There are 5 ways to turn a row about zero (a turn may also mirror it). The second row of each pair is the first, turned, with some noise. The first 45 pairs use one turn. New pairs use 2 turns, one after the other, and a turn may come again.
Known pairs, each followed by its turns in order:
[  3  -4 -19  58  -5 -48  22 -24]
[-12  42  15 -21  50 -23 -44 -17]
k36

[ -5 -14 -13  -7  18   5 -31 -15]
[-33  -3 -18   3  -5   9   3 -11]
k36

[  4   6 -13 -22   9   0  -2 -16]
[ -7  -6 -14 -16 -14   5  -9   1]
k36

[ -2  -5 -17  24  13 -27  -3 -41]
[ 25  -7  -9   5  18 -38  24 -13]
k672

[ 14  -4  20  -9  -8 -13  -5  23]
[  8 -19   3   7  -2 -12  24  -3]
k831

[  7 -21  54 -28  40 -31  -1   1]
[ 18  22  51  -4   9 -22  51 -12]
k831

[ 38   6  17   0  61  15   4 -10]
[ 11 -44  -8  44  -5 -11 -41  14]
k836

[49 -7 14 -3  9 24 37 35]
[ 33  29   7  40   9 -29 -33  14]
k836

[ 34  -6 -41   1 -17  12  -6  22]
[  0  17  39 -10  -3 -29 -21 -20]
k836

[-10   8 -23  -9 -25  25  -6   0]
[ 10  -2 -37   9   5   5   9  10]
k36

[  2  24 -15   9  49  24 -30  -2]
[-61   3  13  -9  26  24   0  -7]
k831

[18 34  2  0 27 -2 13 45]
[ -9 -18   4  -5  25 -52   7  34]
k776

[ 40 -43   3   3   8  17  10  31]
[ 16  16 -29   0  17  26 -26  47]
k672

[ -6 -50  21   1  23  -9  27  -3]
[-39   4  -3   6 -29 -10  15 -43]
k776

[ 13  15 -40  10  14  43 -13  28]
[-55 -20 -41 -14  16  11   3  10]
k831

[ 29   6   0  39 -11 -13  42   6]
[ 35 -16 -19 -20  -6 -22 -34  10]
k672

[  1  26 -32 -10  28 -47  -8  -7]
[-36 -34  14   2  46   6 -12 -16]
k836

[-15  -9 -25  61   2   4  31  -7]
[-15  -2  10  43  37  -9 -33 -37]
k776

[ -4   4 -21  45 -36 -40  12  14]
[ 24 -24 -24  16 -41  32  -8 -24]
k831

[-41  20   7  61  12 -35  18 -11]
[ 15  27  30  28  25 -32 -43 -42]
k36

[  4  44  23   9  46   6 -35  -2]
[-46 -12  50  23  23  18  16  -8]
k831

[-10   1 -10  55  -1  36   4  -4]
[ -5 -18  16   4 -37 -35  31  16]
k836

[-20 -22 -61  24  -2  -4 -18 -61]
[-22  46  -8 -32 -46  21 -54 -20]
k831

[ 23  41 -14   6 -25 -14  61 -27]
[ 30 -19  -4 -37  32 -33 -45 -33]
k776

[  9  -3 -11   0  -1   2  -5   4]
[-7 -2 -9 -5 -6  1  2 -3]
k831

[ -3  13 -37   3  14  -4  -3 -31]
[ 24  32 -14  13   8  -5 -18  -2]
k776

[-19  -8  20  -3  20  13   1  -4]
[-15   5   3 -25   6  -6  19  15]
k672

[ -2  -5  -3  43  -7 -35 -21   2]
[-23  20  12  12  35 -33   0 -16]
k36

[ 20  21  -7 -11   5 -61  28  28]
[ 16 -28  24 -46  20 -37 -19   7]
k36

[ 34  -3 -44  21   9   0  19  16]
[  6 -23 -32  33  18 -29 -21   1]
k776

[-12  12   6  36  -9   3  16   0]
[ -4  -2  -6 -20  -2 -31 -13  -8]
k672

[ 21   1  14  -1   5  -3 -11  -2]
[10 -3 13  0 19 12 -4  8]
k672

[ 6 11 -2  3 -5  0  9 61]
[ -2  11  15  13 -32   5 -43  26]
k672

[ 10  -9   0   3  -8 -57  -6   5]
[ 21 -19  20  14 -40 -21 -22  -7]
k776

[-4 24 44  1 -5 12 -3  9]
[ 22   0  19  23 -32 -21  15   7]
k36

[  5 -10  -5   5 -17   6   4  -2]
[ -1  17   3 -11  -8 -11   4   3]
k836

[ 36 -31  14  -2  18  29  31   6]
[  5  19 -25   0  43 -26  21 -20]
k831

[-40 -16  -9 -25  -9   3 -43  23]
[ 34  -1  16 -49   5  22  21 -19]
k836

[ 12   2 -13  17  48  23 -46   4]
[  9  30 -15  43  13 -12  42  20]
k776

[  2   6 -11 -61 -10 -18   7  13]
[ -7 -18   5  26 -37  40  18   2]
k672

[ -4  20   2  16  -8   7 -13  35]
[ -7 -16  19   9  21   3   2  32]
k776

[ -4   4   9  33 -23 -17  19 -61]
[-56   7 -46   4 -27 -17  19   8]
k836

[ 33   1 -15  44  -4   9 -11   1]
[-29  26   4  21  25  -8  -8  32]
k36

[ 32   0   1  -3 -31  34  -3   1]
[  8  35   9   7 -34 -15 -14 -24]
k836

[-24 -20  20  -2   1  11  -7   0]
[-33  -3  -5 -18  14  -1   9   8]
k672

New pairs. What belongs after each?
[  3  27   0 -14  37  -3 -24  18]
[14  1 -7  6  1 13 24 43]
k831 k836

[-21   6 -17  61   1  11 -61  -2]
[-20  47 -65 -22  15  -4 -24  32]
k836 k836

[ -5  -7  53   0  25 -40   5 -19]
[-26  29 -49  20  -3  33   8  -3]
k776 k836

[ 61  37  51 -61  15 -22   5 -29]
[-52 -70  -2  31 -44  46 -26   0]
k36 k672

[36 -7 -8 -9 34 11  3  4]
[-41  -5   6  10  12 -20  17  -7]
k836 k36

[  2  61   5  30 -58   2   4  17]
[-43  40 -21  -9 -20 -17  50 -43]
k672 k36

[ 16  -1  -8 -23  26  -2 -61  -2]
[ -7  15 -26 -10  12  44  32  27]
k831 k836

[-11  -5  35 -22 -13  42  26   8]
[ -7  -3   6 -39  14 -27  -5  50]
k672 k831

[-45  18 -27 -39  40  -4 -27  -3]
[ 39 -36 -20  13   0 -61  -4  26]
k776 k36

[ -3  -9  -3 -12 -61  17  43  -5]
[ 20  -7  20 -33  41  -6 -26  42]
k836 k776

[  6   1  45 -11   0 -35 -12 -19]
[ 36   3  24  28  -7 -15 -15  18]
k36 k831

[29 10 -1 -3 13  4 -4 39]
[-22 -20   6  16 -24 -22 -22  -1]
k776 k776

[-15  -9  51   2  -6   8  34  -6]
[ 14   6   1 -39  -8 -19  24  35]
k672 k831

[ 11  42  18   7  25 -35 -61 -25]
[ 45   2  29  -4 -64  29 -16  13]
k36 k831

[-21  19   2 -35  -2  23 -27   0]
[ -6  -8  -7   0  25 -42 -32  -4]
k836 k831

[  2 -10   4  12  52   6   9   3]
[-6 29  9 16 32  8 -1 20]
k831 k831

[ 24   2   7 -10 -18 -53 -13  16]
[ -5 -32 -21  26  25  12 -35  16]
k776 k672

[  6  16  11  40  25  12 -10   2]
[ -2  15 -26 -11  13 -37  13  10]
k836 k836

[-34  35  -7 -23  -2 -15  25  20]
[ -3  54 -24 -14 -12   8  27  -8]
k672 k836

[ -9 -11 -18   8  32   5 -17 -26]
[ -4  25   8 -31  13  15   8  14]
k831 k776

[ 44  -9  11  19  -1 -35 -52 -32]
[ 17 -59 -26  26  15 -48 -16  12]
k672 k836

[ 61  -6   9   6  32  61 -41 -11]
[-65  27 -14  -5 -36 -37 -49  -3]
k36 k672

[ -7   4 -18 -19  16  -1  -2   5]
[  1 -15   7  -6  23  -3  -5  -8]
k672 k776

[ 61 -26  19 -43  14  18 -12   4]
[  9  54  10 -37   6  31 -23  31]
k672 k672

[-10  60  -4 -33  -4 -32  61   4]
[ 51 -10 -18   2 -20 -68 -28 -16]
k672 k831

[ 11  -2  57   4 -33  40  12   3]
[ 14 -19   9 -34 -19  -1 -62   0]
k36 k672

[-10  37 -18  11  -4 -15  26   5]
[-37 -10  -5 -12   0 -27  17   6]
k36 k36

[ 46 -15  -6  -7   5  16  -4  29]
[ -7 -15 -22  19   5 -15  -2 -45]
k836 k836

[ 14   4  24 -35  24  60  -3 -10]
[ 19 -46 -45  -8   6 -24 -29   3]
k36 k831

[24 14 27  8 -7  9 -4  8]
[  3   8 -21   2  12 -10 -23  25]
k776 k836

[ 61   1 -11   7 -13   5   7   9]
[ 25  -6 -28  27   6  -2  42  15]
k672 k776

[ -7  32 -28   3  -2   5 -48  -1]
[ -2 -31  -3  15  30 -36  18  28]
k776 k776

[-61   0  -2   1  -4   5 -15 -28]
[ 34  13  -1 -25  -2   4 -28 -44]
k672 k36

[  3  23  29  -5   6   9 -11 -13]
[10 17  5 20 24 -8 17 13]
k776 k831

[ -6 -44  29   2  32  20 -46   7]
[ 27  39  48  -3  12 -26  20  22]
k831 k831

[ -2 -29 -12  55 -10  -7  -2   9]
[-24   2   7   0 -44  27  24  -1]
k672 k831

[ 23 -29  -6  12 -61  12 -13 -10]
[-13   7 -23  38  33  42  18  35]
k36 k831

[-16 -21  43  -4 -32  16  22 -29]
[-18  -6 -17 -39   8  31  39 -13]
k776 k672

[-15   1   1 -13  61   4  17  -3]
[-14  32 -15  18  22   3 -20  49]
k836 k672

[-12  33  -1  -9  61  33   0  17]
[ 62   5 -21   6 -19 -40  14  -3]
k836 k836

[-26 -25 -30 -11  15   4  61  22]
[-39   5 -48  26  18  -5  25  31]
k831 k831

[-25  55 -12   9 -39   1   5   3]
[ 44  -4  19 -26 -12 -37  20 -22]
k831 k836

[ 32 -17   9  13 -38  -9  15 -42]
[-14  44  -6  -7   2 -40 -27 -35]
k776 k831

[-34   3 -41   9  12   8  12   5]
[-17  36   9   0 -18  28 -10  -8]
k831 k672

[-23 -32  -9  40  -9 -16  -6  -3]
[  6  18  18  29 -19 -26 -35   9]
k672 k776

[-20  -9   7  30 -11 -47 -13 -14]
[-20  32 -26  -7  -6 -20 -40 -17]
k836 k776

[ 37 -13 -15  -3   3   7 -16   7]
[ 13 -10  -4 -24  16  21  14  25]
k36 k831

[-21   9   8  18 -13   7  -9 -12]
[ -7  22   0   8   8 -18 -20   2]
k36 k36

[ 25  16   1  42  -9   1 -30   2]
[ 28  26  22  13 -17 -16  32   4]
k672 k776

[ 37  36  15  12 -19  20  27  24]
[ -7  18 -27 -16  -4  44   8 -43]
k831 k831

[ 10   6 -43  -4 -10   8   6 -49]
[-60  19 -14  20 -13  -6 -11  -7]
k776 k831

[ 14  -9   7   8 -19 -23  21 -33]
[-26  33 -18 -17 -10   8  10   5]
k776 k36

[-24  51   5  12   0  -7   2  -7]
[ 36  -9   3   6 -30 -16  24  -2]
k831 k836

[-13  -4   9  -4 -24   6  -2 -27]
[-22  -6   4  -3  -5 -25  19   1]
k831 k36

[ 19 -49 -32  16  -9   2   6 -13]
[ -5   5  31  -1 -46  -1  28  26]
k836 k831

[  1  14 -31  -2   2  10  -6 -61]
[-33 -17  30  23 -22  -3 -36 -28]
k776 k836

[ -2  -7   9  22  16 -16   8  -8]
[ 18   8  25  -8  -1  -1  -1 -24]
k776 k776

[  6  28  46 -61  10   8  14   6]
[-49 -24 -15 -33   4  33  31 -15]
k672 k776

[ 12 -21  -8 -18 -10  29  -7   0]
[ -7  13  13   0 -33   4  18  19]
k831 k831

